The same things were measured in two ways. Each way mixes the same 10 hidden numbers, adds some noise and spreads widely along 7 directions of its own, which tell nothing about the thing.
Some things both ways: the first way, then the second way.
[  5   5   5  11   4  -5 -33  -3  10  -7 -21 -36   4  -6  10  13  24  -6]
[  7  -6  -9  18  19   1 -24  12  -5  -1  16   0  10  22   0 -20 -12   2]

[ -3  -4  -4  -7   0  -6 -12   6   6  18 -23  -9  -3  20  -6   7  15  23]
[  7  -3 -13  -4  -5  17   4 -17 -12  14   9  10   6  22  -5  22   8  -3]

[  7  20   9   5   8 -12  20  -3  -1 -32  -1  -1  -4  15  21  24   2 -35]
[-21 -26  18  29  18  -2 -12  40 -14 -22  19  -4   5 -17   9 -30   0 -10]

[ 17  34  10 -30   0   2 -26  -3   4 -16 -14 -20   3  12  20  22  24 -12]
[ 21   4  26 -18  -3   4  -1  11   3 -11  -1 -11 -24  -5   6 -14   7 -11]

[  4 -24   0   4  -3   3 -11   7  19  12 -18 -19   1   6 -14   6 -16  -2]
[-25   6 -14   6  -9  -9   7 -11 -15   2   4  -7   8  -6  34  14  -3  14]

[-17  -2 -14 -19  13 -12 -11  -8 -19  -2   9   3  15   7   1   0  -7 -20]
[ -6   7  -2  -3   0  -4   3  -5 -15  -5  -7  -5   3 -11  13   8  -8  -6]

[  8  -6   5  23 -10   1 -22  -5   7 -12  -5 -14  17  -8 -23  14 -14  -5]
[ -2   6 -10  -1 -13   0   2  -2  -5  10   6   5  -4   5  -6  -6   9   3]

[ 34  11  -7   3  -2  22 -10 -24   1   4 -26  18  -3 -18  18   1  17   3]
[ -7  13  18 -16 -17   4   7 -18  -5  -5 -13   3   4 -23 -10  31   5   2]

[ 15  13  33   6   0  21   9  -9   8  -9  25  15  -1 -10   5   1   9  20]
[  9  11   5  -9 -15 -13  10   3   2 -16 -16 -12   0 -36   4   5   5 -22]

[ 10   5  -5  -5 -16   7  -1 -14  15  -6  -7 -12  14  -7   8   3 -14  -7]
[-16  -5 -29  16 -19   8  17  -5  11  14  11  -7 -18  -5  -1   9   7  12]

[ 10  11   6  15  -9   8  15  22  17 -20   8  -7   9  -8  12  13 -21  -5]
[  3 -13  31   9  15 -14 -22   7  20 -21   4  19  15 -13   2 -29 -27   1]

[  7  18  -5 -10 -10  -2 -22  -9   3  -3   1  -6  16 -26   1 -11  -1  -6]
[  4  -1   8  -5   6   9   9  -1  19   3   0 -17 -20  11  18   0  -2  10]

[ 20  26   5  -5   1   8 -13   0  -3 -19 -12   6   7 -14  15  18   3 -16]
[  5   5  20 -28  -6   8   4 -14  20  17  -5   3 -22   7  -5   0   4  16]

[  0 -12  -4  -2   1   7 -34  -3  -4   4  -5 -15  17  -6 -15   1   3  12]
[ 10  12 -18  -1  -4  -9   1  -5   5   2  -1   3   1  17   9  -8  -9  -1]

[ 19  23  -2   7  12   4  -2   1   1 -26 -21  11   3   4  20  25  19 -13]
[ 11   2  12  -2  17 -17 -22   6  15 -10  10   8  -1  12   9 -36 -28   5]

[ 16  28  -8 -12  -3   4  -8 -23   4   1 -30  12   5   6  17  18   8  -8]
[ -6  -1  24   0  12  16  19   5   3   3  12  -5 -16 -16   2  -1  22  -3]

[  6  21  -4  -4  -7   8  15  14  23  24 -37  16  -4  10  19  21 -23  -5]
[-11   9   0 -15  -2   2   9 -20  -7  19   4  -3  -5  12  21   9  -2  12]

[ 11   0 -14 -10  -3  -6 -32 -22 -19  -1  18 -12  12 -13 -17 -20  -4 -21]
[ 18   3   2 -11  -5  -2  -9 -14   6   7  -6   9   9  19  -6  -2  -6   0]

[  6  18  26   5   5  19  25  19  20  -9  -1  15  -4 -16  31  14  10  26]
[-11 -14  10  -2   2  12  11 -14  21  12   1   5  -5 -27 -14  28   7   8]

[  4 -15 -10  20   3 -15  -8   2  -4   0  15  19   1  -2 -37  -7  -5   7]
[  2 -23  -5   7   4 -10  -6  15  16   6   9  -4 -11 -25  12 -23  12  -7]

[ 19 -12  -2   8 -14  10 -29 -23  -4   2 -21   0   5 -18 -25  -7   9  13]
[ -1  15  -4  -3 -23   6  15  19 -14 -19 -11 -21  -8   7  11   4  16 -11]

[-15 -21   1  15   2   1  25   6  27   5   7  20   5  15 -12  -4  -7  29]
[ -2  -6 -25  24   7  -9  -2  -5  -6  -3  14  12  23 -24 -16  14  -3 -14]

[  6  14  16   3   1  16  34  -8  22 -15   7  24   2  -2  28   8  -1  10]
[-17  -8 -17  27   7  -1  13  14   3  -3  12 -10  -2 -21   3   2   4  -3]

[ 25  -8 -19   1   3   9  -2   1  10  19  12  10  -7 -10  -2 -20 -10  -2]
[ -8  -7   5  -2  -4  14  -5  -5 -13  12   4   9   4  13  -4   5  12  11]

[ 10  -9   0  14  -6   0   2   4  28   4 -22   0  -3  13 -10  10   5  15]
[  4  -2  13  -7  -5  21   8   3   8  17  11  -1 -23  -1 -20   0  30   5]

[  3   7   2 -20  -4   3 -38  -8  -1  -8  26 -26  24 -23  -9 -19  -3  -9]
[ -1 -12   4  16  16  20   7  -4  14  11  20   5  -2  19  -1   1   0  10]

[  0  10  16  -8   2   7 -12 -19 -11  -4   9 -17   6 -17  19  -1   1 -22]
[ -5   4 -12   2  -9  -1  -1   6   4   1  -8 -21   0  -4  10   4  -5   0]

[-10   6   5 -19   4 -12  -1 -10  14 -11  17 -30   9  19   9   3 -14 -36]
[ -6 -12 -13  21   5   3  -5  17 -18   4  20  -1   2  -3 -15  -6  13  -5]

[ -3   7  19  11  -1  -6  10   3   3  -3 -31 -17 -10  12  18  30  18   7]
[  8  -2  -8  -6 -17  18  -5   1  -6  16  -5  -9  -7   9 -23   3  11  -8]

Other things, the second way, with their names:
K_896: [ -3  -7  21  -9 -16  -7 -11   4   3  -3  -4   0  -3 -33 -10  -7   5  -2]
K_187: [ -9   9 -10   1 -10   7  13   6  -2   6   0 -16 -16 -10   1   4  13   2]
K_556: [ -6  -2 -15  15  -3 -13   1 -12  -5 -15   7  -3  13  -4  22   8 -33  -4]
K_649: [  4   0  12   0   3 -12  -6  31  -2 -21 -16 -21   2 -18  -7 -11   7 -16]
K_314: [ 10  19 -19  -4 -20 -19 -22 -15 -16 -19 -14   2  24  -1   5  13 -32  -5]
K_956: [ -3   6 -21   3 -10  -6  -5  -2 -11   5   1  -1   0  12   0  -6  -9   3]
K_685: [ -2  -1  20 -20   8  10   9 -13  36  -2  -6   8 -12  21  14  22  -2  29]
K_828: [  5  12  -8  -8  -7   9   1  -1  -3   8  -3  -8  -8  20 -10  12   4   8]
K_799: [ 29  -2  -2 -11  11  12  -7 -16  40  19   8   7 -11  15 -11   5   2   9]
K_718: [-10  13   2   8   5   1   2   6 -15 -16   6  -7   4  22  23  -6 -18   4]
K_599: [-18  11  -2  -5 -15  11  16  -8 -21  17 -11  -2  -4  -6 -30  16  17   4]
K_570: [  9  11   4 -13 -11   2  -6  -8   8  -4 -12  -2 -10   2   2   3  -9   5]
K_794: [  2  -7  29  -3  18   3  -1  15  -5 -19  -7   4   7  -1   2  -1  12  -3]
K_6: [-12  -6  20   5  19  -1  12  -6  17  -8  11   6  -7  -6  23   1  -9  15]
K_14: [-14   7  34  -1  -6   9   7  27 -33 -34 -10 -16  -2  -9  19  -5   7 -17]
K_550: [ 20 -12   5   8  26   0 -21  -9  13   4   2  18  30   1 -15   3  -8  -5]
K_768: [ -5   7   6  -6   0   9   1  -9 -16  11  13  14   1   4 -29   9   2   1]
K_249: [  7  11   7 -11   9   5  -1  -7  12   9   2   8   1  39   7  -4  -2  17]
K_678: [  8   7  17 -12 -10   2   7   1  -5  -3 -14  -8   2  -4  -3   1  10 -11]
K_897: [ -8   0 -22  22   1  14 -10  16 -45  -2  11  -6  12  50   6  -4  -1   6]
K_756: [  8 -23  -3   6  -1   1 -10  16   0  11  -3   6   4  12  -7 -27  13 -11]
K_153: [ -8  -5   2   4   5   3  18  -9  16   1   4   7   4 -19 -19  27   9   4]
K_801: [  2   2 -38   5 -15 -13 -11 -19   6  12   3  -4   2  14  19   1 -26  11]
K_480: [  5   1 -12  -1   3   0   9  -4  10  15   7   3  -7  16  -5  -3   6   5]
K_376: [-10 -24   7  12  -3   0   5  -6  20   0  -3   1   7 -12  11   5  -5   6]
K_200: [  2  18   1  -7 -10   6  -1 -30   6  15   9  10   3  -2 -14  19  -7  15]
K_753: [  4  -4  14  -8  14  -6   1   3  16   6  -2   7  -1   4  -1 -19   5  -1]
K_227: [  0  -9  -8  15  17 -15   1  -6  10  -2   5  15  24 -29 -23  11  -3  -8]
K_33: [ -1 -11  -8   3   1   2  -9  19   6  -7   4  -3 -11  14   9 -12   2   4]
K_485: [ -4  -8   0   7   7  -2  -8 -15   7   5  10  14  15  -8   0   3 -16   2]
K_943: [  7  10   2  -8  -1  -5   4  -5  -3  -4 -14  -1  11   8  10   3  -1  -4]

Some of these things the first way, each followed by its name:
[  0  17  -6  -8  -4  -1  -8 -15  -2 -17 -28  -9  15   7  18  20  -4 -28]  K_718
[ 16   6 -11  10   0   9  17 -18  10   3  -9  23   5 -19  16   1 -12  -7]  K_599
[ 14  10  -1  14   0   5  12   9  14  -6 -19   7  -8   1  24  10  14  13]  K_33
[  2   9  20   3  -1   5  30  -4  14 -14 -11   8  -9   1  24  12  -2  -9]  K_649
[-10  -4  11   1   5  -5  -9 -17   1 -18  17 -15  14   1   1   6  -5 -17]  K_187
[  7  -8  -1 -23  -2   1 -18 -12 -11   9  -8 -14   4   1 -10  -4  -1  -9]  K_678
[  8  -7  -5  -6  -2  16   6  -2  26  10 -11  -1   4   9   9   1  -8  -3]  K_200
[  1  -1 -13   0  -9  10   9 -12  11  -2 -19  26  12 -15   0  -8  -9  13]  K_153
[-18 -10   4 -17   4  -9   4 -12  -9  -6  39 -16  10  15  -3 -12 -22 -17]  K_943
[  5  39   5  -3  -2  12  26   6  25 -12   7  30  13  -2  23  10 -31 -28]  K_768
[ 19  14   0 -21 -11   6   0   5   9   3 -32 -16  -4  10  21  24 -21 -34]  K_896
[  8   0  -1 -19   7  14  12  -3  10  -8 -12  23  -3   1  16   0   4  -2]  K_828
[  6 -11  -9  -6  11  13   7   5  14  14  29   7  -2   1   2 -32  -8   3]  K_249
[  2 -14   2   3  -5  -7 -18  17  -6  17  13 -29   4  -8 -18  -2 -17   6]  K_756
[ 15   3 -15  -8  -6  19  -2  14  11   0 -41  15   1 -16  17   0   8  22]  K_685
